Every row belongs to one group in each of 3 separate groupings. Each group adds its own fixed numbers to the row, and there is some noise. The rows also spread widely along 12 directions, which tell nothing about the answers.
Some rows, each with its group in each grouping after it:
[  5  17 -47 -15  -6 -19  23 -14  38  18  23 -34 -28 -35 -55 -30 -63  26
  32 -44   1 -11 -47   6  -9  28  10  27 -20 -27  -5 -30  16 -21]	K125 Y K305
[  3 -12   7  46  10  -7  -8 -21 -43   3  -6  26  11   0   6  15  35   6
  -8   2  43 -16  -3 -16 -30 -35 -20 -27 -37  -2  16 -17 -33  22]	K351 K K433
[ 12   5   6 -11 -12  -4 -11 -17  -3   2   0  -2  -2  -2  -6  -1  12  11
   3 -14  12  13  -5  -2  -5  -6  -8   5 -14  -2  11   5  -5  20]	K999 K K433
[ 19   4 -46  28  -7   1  18 -25  29   9 -22 -18 -25   6 -21  -9 -36   2
 -41 -15 -29 -28 -23  14  -6  11   4 -15   2   4 -31 -51  -6 -28]	K351 Y K374
[ -3  12  54 -10 -24  13 -27  -6  -7 -16 -17  26  18  40  26  -1  39   9
 -18  14  17   3  22   5   5 -12 -17 -16  -8  11  21 -11  -4  38]	K125 G K305
[  5  29   1  10  13  39  -4   7  -9 -10  12 -17 -17  -1  46  22  35 -48
  -8  25  20 -33   0  50 -29  -8  26 -25  20  19  -7  -4  22  15]	K762 G K123
[-18   0   8 -17  10 -18 -22  12  30  22  -9   5   4  21 -42 -34 -17  20
  12 -48   0  23  -7 -28  12   5 -22  10 -19 -27  25  -1 -13  10]	K762 G K374
[  2   6 -28  39  12   2  27   1 -10   4   9 -13 -30  -8 -26   9  -6   1
 -21   5  -4 -49 -22  26 -11  -7   1   0  -8   9 -30 -41  18 -44]	K999 G K448
[ -7   8 -23   5  23   9  18   4  28   8   8  -2 -17   1 -41   7  -1  -7
 -27 -28 -14 -14 -23  23  -1 -26   9  -8   8 -11   2 -11  16 -22]	K125 G K408
[ 35  -6   8  25   1  -4  16 -12 -27   3   6 -13 -18 -12 -18  27  -1  21
 -26  10 -12   9  -1   7   2  -6  -1   8   4  30 -33  11  13 -10]	K351 Y K448
[ 15  31   5 -26  61  20 -42  -7   7  33  32 -13 -14  10  19 -13  -9 -38
  40  23  28  31  24   0 -29  18   8  -2  31   7  21 -17 -12   1]	K125 G K123
[ 24  18 -18 -18 -13  28 -25 -23 -14   2 -15 -16 -37  32  28  19 -13 -16
   5  23 -24 -22  21  13   0  39  22  12   4  26 -33 -46   7   8]	K351 G K408
[ -4   4  30  -3  -8   8   0 -12  -1  -5   5  -8   5   7  -2   1  14   0
 -27  -8   4  -2  11 -16  -5 -10 -12  -2   1  -5  10  26 -11  -7]	K351 K K433
[-10 -20  -5  21  21   7 -11 -19 -10  13 -11  26  -1  24  -4   7   0 -20
 -19  -7  -1 -13  23 -37 -11   3 -15 -12  -7   0  -4 -36 -46 -25]	K125 G K123
[ 17  -2 -55 -17 -15   2  19 -44  41  13   9 -16 -32  -8 -39   4 -45   0
  -5 -25 -26  10 -26 -19   0  23   9   1   4  -8  -5 -29  -9 -30]	K999 Y K408
[ 20  -3   2 -30  -9  -4   0 -28   3   8  20  -2   6   3  -9  19 -12  10
   9  28 -11  51   5 -14  11   5   2  -8  18   7  20   5  -1   6]	K351 K K408
[ 18  29 -17 -16  35  27 -22  -6  11  22   9 -38 -48   7  -6  -5 -22 -27
  12 -31 -11 -11   3   1 -26  28  20  22  10   8 -17 -12  -4 -13]	K351 G K305
[ 18  -1 -26 -10   1  11  18 -23 -19   4  16 -31 -42 -31  10  14 -21 -12
  26  -5 -14 -18   2   4 -26  36  25  32   2  11 -41  -4  -1 -11]	K125 K K408
[-29 -33 -31  -1 -33  19  50 -29  28 -24   8   6  11 -11  12  39   2 -40
 -40  -8 -26 -27  -2 -12  -2  -4  19 -38  22 -13  -5  13 -23 -40]	K125 K K123
[-21 -12 -33  -7 -50  -8  32   0 -10 -26   3  -3   9 -35  37   9  -7   9
  40  11   4 -27 -18  22  -1  25  25   2 -17 -10 -20  -3  14  29]	K999 K K408
[ -3  -3  -5   3 -39  -4  35 -21  15 -15   6   9   2   0 -26  13 -11  21
 -34  16 -15 -13 -15  11  15  -9  -3 -12  -3  -2   3 -24  17 -20]	K125 G K408
[ -7  41 -17 -27   2  17 -25  24  12  -1   1 -28 -30  27  -1  -2 -12  -4
  17  20 -11 -34  -6  55  19  18  24  14   5   4 -18 -43  53  -5]	K762 G K408
[ 17   9 -33   8   6  22 -20 -23  33   7 -48 -17 -41  22  30 -19  -2 -44
 -45 -52 -21 -24  -9  10 -26   8   9 -15   6   2 -28 -36 -35   5]	K762 K K305
[  5  22   6 -25  -4   0 -29  23 -24  -3 -15  -8 -13   6  15  -2  15  20
  32  -4   5   0  -1  40  11   6  12  26 -12   7 -21   1  31  48]	K999 K K408
[-30   5  47  -3  32  10 -43  34 -27   6  -1  22  33  39   0   6  32   1
  19  16  35  -1  36 -17  13 -15 -17  -8  -7  -8  19   8  -9  12]	K351 Y K123
[ 43   1 -53  21  24  13  18 -23 -11  15   9 -22 -41 -15  -3  39  -6 -17
 -22  23 -29   1 -13  35 -13  -8  30 -16  31  30 -38 -28  11 -22]	K351 K K408
[ 15   8  -3 -29  11  17  -1 -22  42   1  12  -7  -9 -13  29  -5   7 -34
  -6 -33  -5  41   0  -2 -25   6  19 -16  32   4  17  35 -19  30]	K125 G K305
[-23 -20 -34 -12 -21  -6  22  12   2 -17  14 -18  21 -18  31  14 -18   1
  26  21 -23 -11   4  17  18  25  27   1  18 -10 -28  18  15  -2]	K351 K K433
[-18 -42 -44   3   8  -9  -9   3 -22  10  -5  33  -2  21 -34  49  -8  11
  15 -10 -28  -4   8 -23  24   2   3   0 -18  -1 -23 -36 -14 -20]	K125 G K305

New rows. What belongs after each?
[ 15  14 -31  -7  -3  -1 -22 -14   9   0 -14   4  -2  16  21   4   7   0
  -3  16   3  -1 -10  48   3 -12  10 -18   5   7  -5 -42  15  26]	K125 K K433
[-29 -27 -49  18 -37  -2  58 -17  38 -23  20  13  19 -25  -6  23   0 -11
 -31  -3 -14 -23 -31   7   4 -14  10 -42   5 -18  10   0   2 -27]	K999 G K433
[  0  -4 -10   4  29  -8 -22  16 -14  12 -11  15   1   2  23  -8   6   4
  25   2   6  18   9  17  -5   3   8   1   4   5 -18 -12  -2  41]	K125 G K408
[  8  53  -3 -21  44  24 -32  21  16  17   4 -56 -45  19  22 -43 -20 -25
  15   7  -1 -40  15  49 -19  37  18  31  26   6 -37 -42  24 -30]	K125 K K305
[ 18   1 -35 -10  -1  -3  -4 -23  28  18 -15 -17 -31  10 -29 -10 -27   1
 -20 -40 -31   6 -16  -8   1  11   0   9   2  -3 -18 -27 -16 -21]	K999 K K305
[-17  10  32  -5  10  22 -12  19 -28 -10   8  -6  -6   2  31   7  34 -15
  14 -14  15 -31  29   8 -17   7   6  21 -10   4 -16  31   4  19]	K125 G K433
[ 38   4   7  26 -15 -32 -28 -46   7  15 -41   6  -1  27   3 -51 -25  33
 -40  23   7  19  -6  -5   1   3 -39 -10 -11   7   3 -73 -26   9]	K762 K K433
[-27 -55 -54  -1  -8 -14  53  10  26  -8  14  -3  17 -37  15  26 -22 -17
  -5  -1 -44  19 -11  -3  17   7  27 -23  40 -15 -28  35  -7 -26]	K762 K K408
[-25   3   0  11  46  -8  -2  44 -20  19  20 -15   1   5 -38  -2  -9  14
  27  -2   5 -24   4   8   5  -5  -2  14  -5 -18 -14  -4  14 -35]	K351 K K374
[ -7   9 -35   1  26   4  29 -14  61  13  29 -23   3 -24  -2 -22 -37 -34
 -12  -5  -5  15 -20   0 -16   7  17 -29  45 -20  20   9 -11 -31]	K351 G K123
[  8  12 -20 -32   6 -13 -30 -42  61  30   0   7   1  41 -36 -43 -50   2
  -1  -5 -12  50   1 -43  10  29 -24 -15  10 -17  42 -60 -34 -21]	K999 G K374
[-26 -19  15 -11 -41  -8  21   0  10 -20  -6  10  25  14  -8   3 -13  26
 -12   6 -26  -2  10 -21  35  14  -6   3   3  -9  -6  12   2  -8]	K351 G K408
[ 25  11  19   5  -8  -7 -12 -21 -12   7  -2  18  -5  23 -26   4   9  29
 -21  28   9  19  -1   6   9 -17 -20  -7  -8  19  17 -38  10   4]	K999 G K408
[-21 -32 -12  22  41 -16   5  39 -11   5 -12  25  26  -7  23   6  24   1
  -2  -1  -5  18   4  28   7 -31   8 -21  20  -6 -25  17  -3  23]	K125 K K408
[ -3 -27  30   8  -8 -42  10  24  -5 -12  12  12  54 -21  57 -36  -2  33
  16  67   1  57  26  17  23  16  -9  -5  42  12 -13  33   8  32]	K999 G K433
[-31 -33   3 -14 -23   9   3  17 -18 -14  -4  22  24  17  -4  54  22   4
  10 -13 -23   1  24 -22  28  -3   7  -6  -7   0 -12  38  -6  11]	K351 Y K374
[ -6  16   8  -7  -2 -11 -31  14 -14  -1 -21  15  14  17   6 -11  11  23
  16   7  23  -7  -4  35  11 -10  -4   0 -17  -5   4 -28  11  39]	K125 K K123
[-26  -8  35 -20 -31   6   3   8  -7 -21  -2  19  10  22 -30  30  27  18
 -15 -22 -11 -10   4  -6  29 -16  -8  10 -20  -5   5  29  15   6]	K125 G K448
[  9  19  53 -40 -49  -8  -2 -14  26 -10   0  -6   6  14 -46  -8   0  47
 -21 -15   1  37 -16  -8  31 -10 -22  13 -12  -4  33  25  27  19]	K762 Y K408
[ 25 -16   9 -15  13 -25 -32  -5 -23  26  11  12   3  16 -16   8 -19  33
  36  34  -9  70  20 -21  20  17 -15  12   4  20   1 -18  -2  18]	K762 G K374
[-32  -3  -1 -19 -17  -9  -3  14  -7 -11  20  10  28   1  20   1  -6  15
  46  30  15 -15  14   7  16  21   5   3 -11 -15   6 -11  16  10]	K125 G K433
[  7  30 114  -3  21  15 -30   0 -21   4  19  -6  11  13  27 -35  41  -9
  -3  18  57  26  39 -26 -33  -4 -34   8   6  12  41  43 -20  25]	K762 G K123
[  6  -8 -23  10  12 -10   6 -23   0  15   2  -7 -14 -20  30 -35 -40  -6
  28   3   4  -4  11 -20 -30  48   4  13   0  -1 -23 -31 -30   0]	K125 G K408
[  8 -16 -19 -20  -6 -44   8 -19  -9  20  40  -1   2 -40 -45  -3 -50  51
  67  -7   6  45 -16 -32   6  28  -5  39 -25 -13   6   6  -1   5]	K125 G K433
[ -8  18   8 -31 -32 -24 -14  25  15  -6 -11 -17   3   9 -15 -33 -20  50
  15  -6 -21   4  -8  31  40  23  -4  41  -6  -5 -18   2  44  19]	K999 G K433
[-21  11  20 -33 -19  11  -4   9  19 -15  -7  -4   9  13  14  -6  10  -2
  -3 -12  -6  -8   9  14  11   7   6   4   9 -14   0  16   9  12]	K125 K K408
[ 13  -5 -14  -8  -3  23  -1 -15 -59  -2  17   0 -33 -13  -5  69  35  -9
  34  -4  10 -16   3  -4 -20  -5  21  14 -30  20 -16   1   5  16]	K999 K K408
[-24  -4  31   3  13  -3 -10  18 -22   2  -1  11  14  31 -21  -8   8  20
  -3  27   8 -17  25  -5  17  -9 -21   6  -8  -7  -1 -27   2 -30]	K125 K K408
[ -5   2   3  -2  25   3  17   7  14   6  17 -17  -2  -5  -5  -9  -6  -6
 -14  14  -9  -1   4  17   0  -4   5  -3  32  -6  -9  -1   9 -35]	K125 K K408
[ 27  -2 -10  -5  18  20  -4 -20   0   2  -6   6 -15   0  17  31  36 -27
 -29  -9  -8  28  -1  21 -14 -31  16 -26  27  20  -2  13  -8  25]	K125 K K408
[-28  18   5 -29  -3 -12   6  15  29   0  19  -1  22  -2 -24 -20  -6  18
  21  -4  21   5 -19  19  13 -12   0  -5  -4 -35  35   2  24   5]	K125 K K408
[  7  30   0 -14  40   1   9 -13  12  23  59 -28 -17 -30  -9 -27 -25  -9
  49  15  40  12  -6  -3 -40  18   6   7  10 -12  30 -10   5 -14]	K125 G K408
[  5  -1   5   0   8 -12  -7   3 -27  13  15 -14 -18 -16 -21  -1  -9  23
  29 -18   6   3  -2 -13  -7  13  -7  37 -28   1 -14  11   5   5]	K762 G K433
[  3  16 -14 -14  -3   5  -5   8  24  -4  -8  -4   0  19 -15  21  15   3
 -30  -8 -16   7 -26  48  27 -35  13 -25  17  -1   6   5  32  10]	K351 K K448
[  9   6   2  -5 -55 -15  -4  -6 -17 -12 -16   5  -2  13  -8  11  -5  46
   7  21 -10  -7 -14  28  27  13  -1   8 -30  16 -12 -32  33  31]	K762 G K374
[ -1   2  25 -13  17  29   2 -20  29   4  25  -4  -3  17  -9  13  11 -32
 -30  -4   2  13  21 -25 -12  -9  -7 -26  29   0  23   8 -18 -39]	K125 Y K305
[ 13  -8 -42  16  34  -7  12   3  16  14   4 -10 -14 -12  -2   0  -6 -11
 -15  -4 -12  10 -22  34  -4 -14  14 -18  27   1 -20 -12   5 -21]	K999 K K448
[-21  -5 -13 -14 -11  -7  -2   2   4   0   1   2  12   1  20 -11 -24   5
  35   4  -3   1   8 -13   4  33   9   6  -3 -14  -6  -5  -9  19]	K351 G K408
